The rows come from 5 hidden closed curves, with some noise, and rows from the same curve form a group. Each curve winds through 8 dimensions. The rows are also pushed far along 4 directions, which tell nothing about the answers.
Known rows, each followed by its group:
129 284 140 -23 -13 261 96 380 165 -384 178 -43 -150 -136 74 -13 409 180 -43 118 -152 -> N
-141 -208 17 -105 0 -199 95 -31 -157 39 -286 47 141 83 205 -171 285 268 -334 321 -93 -> J
-252 1 596 -78 238 167 -241 71 -62 102 -28 -4 288 179 184 -414 318 126 -449 318 -247 -> N
-13 -259 -178 -218 -83 -164 133 -27 -93 178 -41 -224 -215 -82 -118 55 194 16 127 358 454 -> W
60 -26 1 76 70 71 -277 -248 -54 -24 -34 181 116 25 195 -89 -178 -123 -149 -338 -127 -> J
-136 -139 -178 50 -79 -185 323 4 -223 102 -61 73 66 123 -73 246 -215 -83 64 -126 100 -> J
131 -272 -217 148 -342 -61 370 -405 -71 209 -143 451 85 3 -145 30 -424 -286 294 -336 -80 -> W
37 -92 41 51 -54 5 -217 50 31 -162 44 194 70 -135 -191 -151 -84 -7 41 -115 -48 -> W
216 -51 290 -52 -57 212 -117 135 53 -130 107 440 -77 30 133 -117 -156 -85 -15 -181 -323 -> T
-57 -291 34 -16 -38 -180 -63 -398 -77 219 -215 136 209 32 140 -287 104 115 -208 338 32 -> N
-58 -74 144 -63 154 -314 7 -76 -279 216 -88 -256 169 11 172 -208 192 202 -155 276 97 -> D
-8 181 381 32 43 192 -233 267 -33 -210 104 335 218 55 176 -79 -36 -126 -271 -183 -518 -> J
-45 271 58 -258 100 59 -29 268 170 -130 114 -516 -278 -43 152 85 391 196 58 216 55 -> T
56 146 -22 -3 -52 201 13 132 85 -95 53 -148 -123 -238 82 218 30 -127 64 -139 61 -> T
23 24 -132 -103 93 174 -64 140 177 122 69 -378 -409 -108 -41 227 -58 -45 204 54 471 -> N
-44 -123 -165 -70 228 34 -221 -167 -65 54 -4 -283 -206 23 15 137 68 -66 -66 -204 376 -> D
31 270 26 -53 92 211 -10 300 128 -228 114 -287 -169 -119 38 103 291 65 -52 119 89 -> N
-62 145 67 28 7 -16 -31 -5 201 58 -10 -210 -43 -25 27 -40 -35 160 90 110 22 -> W
20 -97 -362 -45 27 -264 198 -89 -42 152 -44 -280 -274 135 -303 198 -158 71 315 -37 372 -> T
-123 181 180 -159 156 140 -13 272 135 -121 -19 -165 -1 158 149 -67 257 150 -201 511 -81 -> J
-44 -141 -65 164 32 -107 124 -345 -219 354 -96 101 261 77 41 8 -466 -203 100 -231 69 -> D
-21 -7 121 -136 132 -48 -296 -183 -1 -48 -9 -146 -56 50 210 -171 306 152 -198 -56 -44 -> D
-44 6 235 -67 74 163 89 37 7 185 35 -49 -151 124 87 -15 57 40 -9 15 45 -> N
-152 168 350 47 122 65 -202 31 33 -34 58 23 399 82 64 -250 60 10 -201 179 -373 -> D
-35 -161 147 251 -88 -29 143 130 -96 -279 -102 446 471 -50 -250 -259 148 104 -238 106 -370 -> D
79 -225 187 75 -222 -71 36 -206 -73 210 -36 386 71 -135 171 -139 -353 -86 149 -206 -163 -> J
50 -198 -59 131 -178 -58 193 -197 -122 -33 -121 453 334 56 -73 -217 -132 -12 -40 115 -181 -> W
191 24 -396 -86 -2 -137 350 48 13 -17 22 -113 -323 186 -79 193 5 109 253 163 249 -> T
76 98 -508 -118 90 -408 209 -206 -215 149 88 -441 -71 136 -36 279 -114 -5 275 183 495 -> D
117 79 -104 -56 -28 -8 92 123 175 -107 42 -102 -283 99 -309 -37 55 129 259 55 -6 -> T
-58 -106 95 167 -129 -34 -77 -322 -133 379 -173 150 112 -142 201 -132 -319 -76 -34 -277 49 -> W
-203 56 534 -116 349 140 -350 130 -63 83 113 -74 45 345 148 -208 109 34 -329 -76 -205 -> J
-49 -145 -97 39 -164 -43 174 -265 -24 39 -247 161 267 -42 126 -57 -133 -90 1 -44 -185 -> T
-75 -120 118 -183 251 20 -431 -381 -146 231 -22 -106 -29 206 357 -182 -3 -71 -223 -103 146 -> N
-36 272 105 -103 154 32 -101 205 182 -90 225 -229 -14 124 -135 -38 104 69 81 294 -42 -> D
-15 -43 -329 163 -203 -375 552 -72 -60 -68 -116 60 400 34 -313 -47 -22 178 187 384 -71 -> D
-52 183 -86 -183 213 -68 39 246 22 -194 86 -514 -308 138 24 102 374 288 3 37 194 -> N
-118 93 49 -77 6 -21 23 52 -21 46 8 -211 128 -64 28 64 239 -83 -137 209 -28 -> W
-16 177 -46 113 -98 12 115 203 356 -214 -19 -19 76 -147 -217 -45 62 183 185 309 -165 -> W
38 -127 66 129 -197 -140 334 116 161 -161 -149 262 145 -21 -381 -337 116 307 115 307 -365 -> T
244 43 -129 125 -52 85 126 6 190 -305 100 292 -38 88 -111 55 -154 -4 161 -134 -182 -> J
199 68 -397 40 -139 62 128 47 209 -283 28 72 -126 -132 -136 172 39 22 192 188 132 -> D
-232 -171 -60 78 -67 -191 269 36 -214 -38 -223 -27 327 -45 -52 -104 331 230 -239 308 -31 -> N
-79 -17 -30 -68 147 -46 -123 -362 37 312 -133 -350 -28 24 330 79 -211 -135 41 -153 121 -> T
-259 -253 -151 -139 97 -181 211 -138 -231 316 -314 -194 62 151 220 91 -9 67 -211 383 301 -> J
-124 -55 -114 -79 63 -236 182 -181 -337 241 -60 -82 95 226 144 39 104 26 -163 209 163 -> D
102 174 -230 -159 196 -64 -22 -36 104 -133 197 -346 -256 212 58 132 241 128 80 134 236 -> J
134 11 345 -16 39 108 -158 26 81 103 169 144 -36 -108 208 -84 -170 -47 92 -38 -74 -> J
104 188 231 17 120 266 -564 55 69 -152 220 110 -64 -115 -42 -141 -143 -180 -22 -450 -90 -> W
-34 -226 -110 40 -65 58 145 -51 -18 181 -78 -52 -113 -104 -151 146 -236 -101 190 -59 346 -> N
-56 95 123 -146 175 -133 -155 -58 -355 237 78 -47 76 242 292 -39 49 -81 -261 88 64 -> D
157 117 -99 -1 -104 65 284 233 85 -238 95 -88 -264 -114 -19 152 192 180 153 -117 19 -> N
-193 60 -42 -136 227 -90 -208 6 -144 -32 -70 -311 146 145 106 -18 230 -22 -264 198 58 -> T
178 123 -147 36 -192 188 322 139 162 -209 18 138 -162 -30 42 106 12 40 141 -7 -75 -> J
109 219 268 64 -38 59 -57 76 184 -281 121 55 78 -68 65 -273 372 225 -87 67 -404 -> D
-148 -17 471 -112 86 193 -113 179 58 74 -114 7 152 77 130 -342 175 90 -257 259 -318 -> T
-65 -87 -69 280 -190 -27 106 -132 18 91 -204 205 278 -172 -91 -77 -311 9 47 -26 -4 -> W
130 48 -10 63 -294 -111 408 187 79 -192 12 442 178 23 -92 -79 -70 95 137 263 -427 -> N
-75 142 223 -152 275 102 -402 -66 145 14 82 -235 -3 99 90 -234 413 86 -291 337 -10 -> N
3 -160 -34 -37 -88 253 152 0 -49 219 -70 114 -167 -45 68 158 -312 -258 114 -247 121 -> T
-103 -83 -8 191 -205 -253 225 28 17 -117 -135 154 291 -108 -342 -147 203 192 -80 215 -222 -> N
-100 -363 -53 68 -170 -59 160 -363 -282 293 -385 322 165 -10 363 12 -294 -121 -185 -270 -30 -> J
-71 51 -228 -40 -113 -132 228 54 -25 -37 24 -236 -29 -117 -116 242 208 -12 84 187 187 -> W
125 138 98 160 -115 14 -93 252 179 -469 133 294 145 -98 -409 -324 207 188 33 68 -364 -> W
13 -103 -206 -56 15 -152 8 -112 -9 -64 -86 -86 139 26 -30 -160 178 127 -61 498 187 -> W
106 254 217 103 18 183 36 123 102 9 135 174 -59 166 105 36 -321 -137 132 -402 -348 -> N
23 217 -2 2 -113 -80 286 390 42 -312 184 58 116 -23 -172 104 226 137 50 247 -218 -> J
15 -134 319 -75 93 -134 -263 41 -97 1 22 156 137 44 193 -234 -8 98 -229 119 -241 -> T
317 -203 -264 139 -173 -203 300 -63 26 -281 -24 259 -53 -87 -193 -48 16 225 241 -120 -50 -> D
85 -37 -261 173 -303 -183 235 -261 -45 83 -51 233 30 -195 120 213 -415 -45 263 -390 -17 -> W
199 68 -150 124 -169 -102 247 210 149 -286 73 192 -110 21 -481 -27 -45 139 326 -21 -168 -> T
-22 -208 179 153 -10 21 151 164 77 -17 2 144 26 -47 -239 -63 20 170 47 35 -26 -> J
-40 40 -233 -140 6 -199 365 -6 -81 -41 17 -113 -49 237 -29 39 345 232 -34 462 148 -> D
-18 -106 89 66 63 69 -204 -154 -85 292 -169 32 16 2 -31 -111 -263 -162 -62 -202 81 -> T
-4 356 241 -145 241 100 -203 388 141 -283 245 -310 -180 64 5 -231 507 380 -98 476 33 -> W

New rows, each followed by its group:
114 -234 -294 -49 -108 -146 133 -254 -67 101 -83 -10 -250 63 43 124 -221 44 265 -311 228 -> N
226 109 -8 14 -107 297 128 86 321 -266 128 337 -187 76 -52 -13 -8 17 118 -20 -222 -> D
72 -176 107 -1 -48 130 -88 -171 -214 302 -37 167 -110 -128 187 -46 -162 -226 -38 -260 173 -> W
-47 -74 415 116 170 223 -252 -2 -27 202 72 132 -19 31 123 -18 -215 -133 -117 -431 -33 -> J
-177 118 220 -60 142 -103 -290 -62 -276 56 31 -115 256 16 317 -123 250 54 -406 68 -37 -> W
-233 -239 57 55 21 -233 -179 -431 -288 186 -206 48 456 -61 205 -309 94 7 -341 116 -52 -> J
-158 -56 0 121 -59 -99 41 -239 0 288 -137 17 155 -30 72 13 -354 -40 97 -140 -20 -> W
-41 237 156 -164 105 274 -196 148 221 -111 175 -213 -150 53 8 -141 175 14 88 88 -62 -> J
35 -113 201 239 -233 0 117 -122 -159 70 -126 496 273 -168 28 -303 -125 103 -85 -79 -201 -> W
70 260 36 -114 2 311 42 45 138 21 101 -41 -224 90 177 72 -90 -125 129 -126 -44 -> J
184 25 22 -86 -37 238 -107 -53 182 48 156 226 -321 77 99 103 -284 -179 147 -225 52 -> D
-4 -313 6 110 -282 -208 306 -293 -91 74 -230 524 476 30 -32 -326 -102 -2 -66 266 -358 -> W
-9 -82 -31 -27 -99 10 233 63 232 -156 -30 173 -7 89 -185 -116 186 216 65 436 -63 -> D
-230 -182 -296 -69 92 -266 89 -327 -164 275 -111 -329 7 122 -169 79 211 43 -32 243 472 -> N
-127 -48 -9 -256 142 -236 -10 -89 -21 72 -28 -229 116 248 93 -197 323 178 -155 605 20 -> W
197 -243 -264 75 -102 -104 229 28 -101 121 -76 11 -143 -192 -146 146 -225 -50 223 139 418 -> D
-84 176 257 -26 133 66 -228 -38 96 -89 1 -99 270 28 276 -165 132 -13 -191 14 -386 -> T
-80 -262 -394 32 -45 -320 316 -185 -187 88 -220 -212 -102 43 -64 122 -13 201 134 -150 278 -> N
-93 68 329 -18 99 -32 -293 -61 -180 -58 48 128 330 189 -40 -471 264 97 -324 38 -353 -> W
-148 -395 107 -9 29 -102 -414 -369 -329 428 -216 70 181 -137 177 -163 -221 -267 -232 -186 210 -> W
14 -78 -230 -88 -22 -108 101 -178 -73 85 -71 -138 -26 128 -175 -94 203 9 78 264 178 -> W
45 -270 -27 -84 -137 -45 1 -148 -54 206 -20 125 -123 -119 -38 36 -264 -226 184 -176 99 -> W
-47 -147 -64 -224 -27 43 241 259 4 -39 -33 -75 -157 111 -67 52 139 80 38 334 146 -> T
69 330 166 -71 -87 296 114 297 342 -276 214 -5 -17 -18 -92 -178 253 97 157 322 -268 -> J
51 265 394 -32 37 165 -308 23 122 -163 131 93 115 98 -44 -404 306 -24 -157 -31 -523 -> W
229 227 246 10 -52 153 -142 344 426 -363 194 24 -163 -212 -27 -101 158 189 152 36 -346 -> T
-121 245 297 -224 177 159 -284 103 131 -54 152 -318 44 61 103 -332 438 127 -122 402 -118 -> J
-44 -122 75 231 -158 -55 356 12 -137 78 -23 369 288 12 -89 90 -261 -129 26 -194 -200 -> J
96 180 -20 -34 154 79 54 206 63 -30 121 -363 -236 -86 -59 129 115 53 104 121 285 -> D
-95 42 407 45 44 75 -186 -97 161 -80 -120 133 442 -3 324 -385 76 74 -239 148 -591 -> T
-154 -152 -295 -166 -16 -269 175 -97 -225 -14 -225 -164 147 198 -39 -94 286 132 -186 410 66 -> T
179 240 -130 193 -84 142 115 170 188 -144 157 64 -217 -90 -196 111 -214 114 358 -186 110 -> W
-71 -223 -123 -64 178 -184 -131 -246 -150 27 -118 -238 -17 73 76 -87 241 136 -188 36 219 -> D
148 180 30 176 -50 164 255 247 288 -82 20 10 -177 -7 -158 97 -190 42 256 -126 -160 -> N
125 69 -5 12 59 29 -115 155 207 -336 22 -20 -77 12 -45 -116 109 207 36 -29 -185 -> N
180 363 217 91 136 294 -271 107 192 42 100 42 -159 58 224 120 -445 -277 71 -493 -289 -> N
-96 -53 -213 -22 81 -64 -55 -309 -40 206 7 -193 -78 103 -123 125 44 -97 46 -45 354 -> N
72 69 222 88 2 281 -83 151 77 -80 -59 255 85 -98 246 -41 -46 -63 -233 -54 -253 -> J
239 70 -55 53 -28 97 259 331 270 -319 178 176 -120 92 -335 -33 -45 148 262 231 -73 -> D
-94 124 83 -124 68 50 -18 -38 -98 184 69 -304 -188 63 312 194 12 -118 13 -284 78 -> T
17 192 122 -157 275 142 -208 214 189 -12 285 -437 -506 98 -6 125 213 152 103 -94 271 -> J
-218 116 -15 -112 129 -298 129 111 45 15 33 -386 31 155 -52 -92 280 452 -12 529 122 -> W
145 221 -3 15 -115 268 -78 78 310 -345 214 35 -129 -166 -156 -73 79 -63 268 -186 -139 -> J
218 -94 -460 -123 -105 -141 295 -166 -73 178 77 7 -443 130 7 337 -269 -79 350 -32 433 -> D
69 2 -37 171 -134 14 489 171 79 -67 160 174 -70 22 -316 167 -146 41 305 -155 -32 -> J
184 287 -134 -69 -3 -62 243 311 236 -81 87 -251 -331 67 -51 228 -87 152 300 164 -8 -> N
-23 149 -294 -156 144 -14 -21 7 -25 143 23 -406 -174 61 87 314 -122 -157 112 137 401 -> N
-151 4 406 -50 121 175 -236 159 20 85 -135 -52 172 21 72 -365 172 33 -330 326 -134 -> T
-6 -71 48 -145 210 15 -429 -118 -41 -32 31 -230 -161 25 115 -78 203 12 -178 -90 167 -> D
-208 -242 83 -91 162 -157 57 188 5 3 -77 -217 -36 154 -195 -112 302 375 -138 372 167 -> J
201 179 -162 39 49 145 -245 -60 84 -138 148 57 -138 -109 150 117 -225 -70 107 -177 160 -> W
-50 -169 -386 93 -84 -223 405 -96 -145 164 -252 -272 -122 -152 -37 284 -14 99 109 -48 397 -> N
-82 -82 -81 -89 -15 -96 238 -70 -254 121 -139 -27 61 131 148 35 150 20 -158 182 33 -> T
71 263 -141 -43 101 -16 -210 -12 -7 -89 192 -194 -142 -17 232 136 -72 58 73 -135 172 -> W
-143 -82 236 117 -71 -69 87 46 -218 25 -67 391 375 76 82 -69 -169 -88 -243 -155 -377 -> J
120 336 314 -107 191 189 -176 169 107 123 183 -184 -285 204 302 64 -114 -28 17 -205 -150 -> N
70 127 343 -136 233 192 -592 -53 181 -72 -1 -56 -45 71 331 -331 134 90 -309 77 -215 -> N
179 104 -21 -37 35 127 -43 69 117 -222 176 153 4 84 -50 -65 34 5 62 131 -42 -> W
23 217 -43 -67 37 87 173 338 47 -287 146 -216 -208 16 -55 137 357 237 60 2 43 -> N
-127 -279 59 176 -170 -109 81 -339 -95 50 -181 423 415 -12 -170 -271 77 14 -177 125 -209 -> N
194 -21 -87 -35 125 131 6 -46 56 109 109 2 -237 133 -27 113 -363 -149 255 -162 213 -> D
7 57 88 11 -43 163 196 305 244 -70 63 -107 -207 -26 -202 106 -41 31 261 -21 -30 -> T
-137 -95 -58 -5 -101 -275 380 78 -161 -37 -25 107 189 188 -116 23 78 156 -17 147 -176 -> J
120 85 -70 -153 268 -19 -129 256 46 -195 61 -283 -100 -4 -13 -46 353 204 -117 599 303 -> D
121 -85 -285 137 -288 -129 393 54 -33 2 34 137 -92 -273 -152 404 -275 -167 341 -199 203 -> J
-24 -84 7 293 -227 145 30 -142 103 123 -178 262 277 -277 -46 -15 -389 -264 73 -237 -160 -> W
-73 35 -74 -214 226 39 -316 -192 -216 169 -41 -235 -146 294 232 -20 1 -187 -170 -169 183 -> T
168 192 -61 23 -137 128 26 59 2 -12 224 211 -210 -18 20 246 -214 -252 145 -341 -21 -> D
16 -256 220 11 180 -220 -245 -112 -187 -126 -154 114 281 88 148 -453 354 255 -414 221 -193 -> D
117 -130 -138 -172 225 -154 -289 -196 -132 51 26 -250 -297 55 160 45 61 19 13 -168 332 -> D
170 -122 -93 134 -75 84 -52 120 66 -256 64 223 -117 -154 -238 79 -98 -92 96 -303 21 -> D
-23 -172 -139 74 -190 17 70 -152 37 0 -94 123 124 -139 -165 -76 -122 -33 159 -116 -20 -> J
-228 -356 206 -87 29 131 -101 -273 -352 569 -295 75 86 64 375 -24 -333 -328 -230 -248 176 -> T
-5 4 366 -121 189 30 -337 138 66 138 146 -68 -69 -42 187 -94 -41 23 -78 185 47 -> J
209 -21 -40 -95 -55 144 31 198 0 -72 196 68 -285 -136 -139 109 -16 -84 198 -58 265 -> W
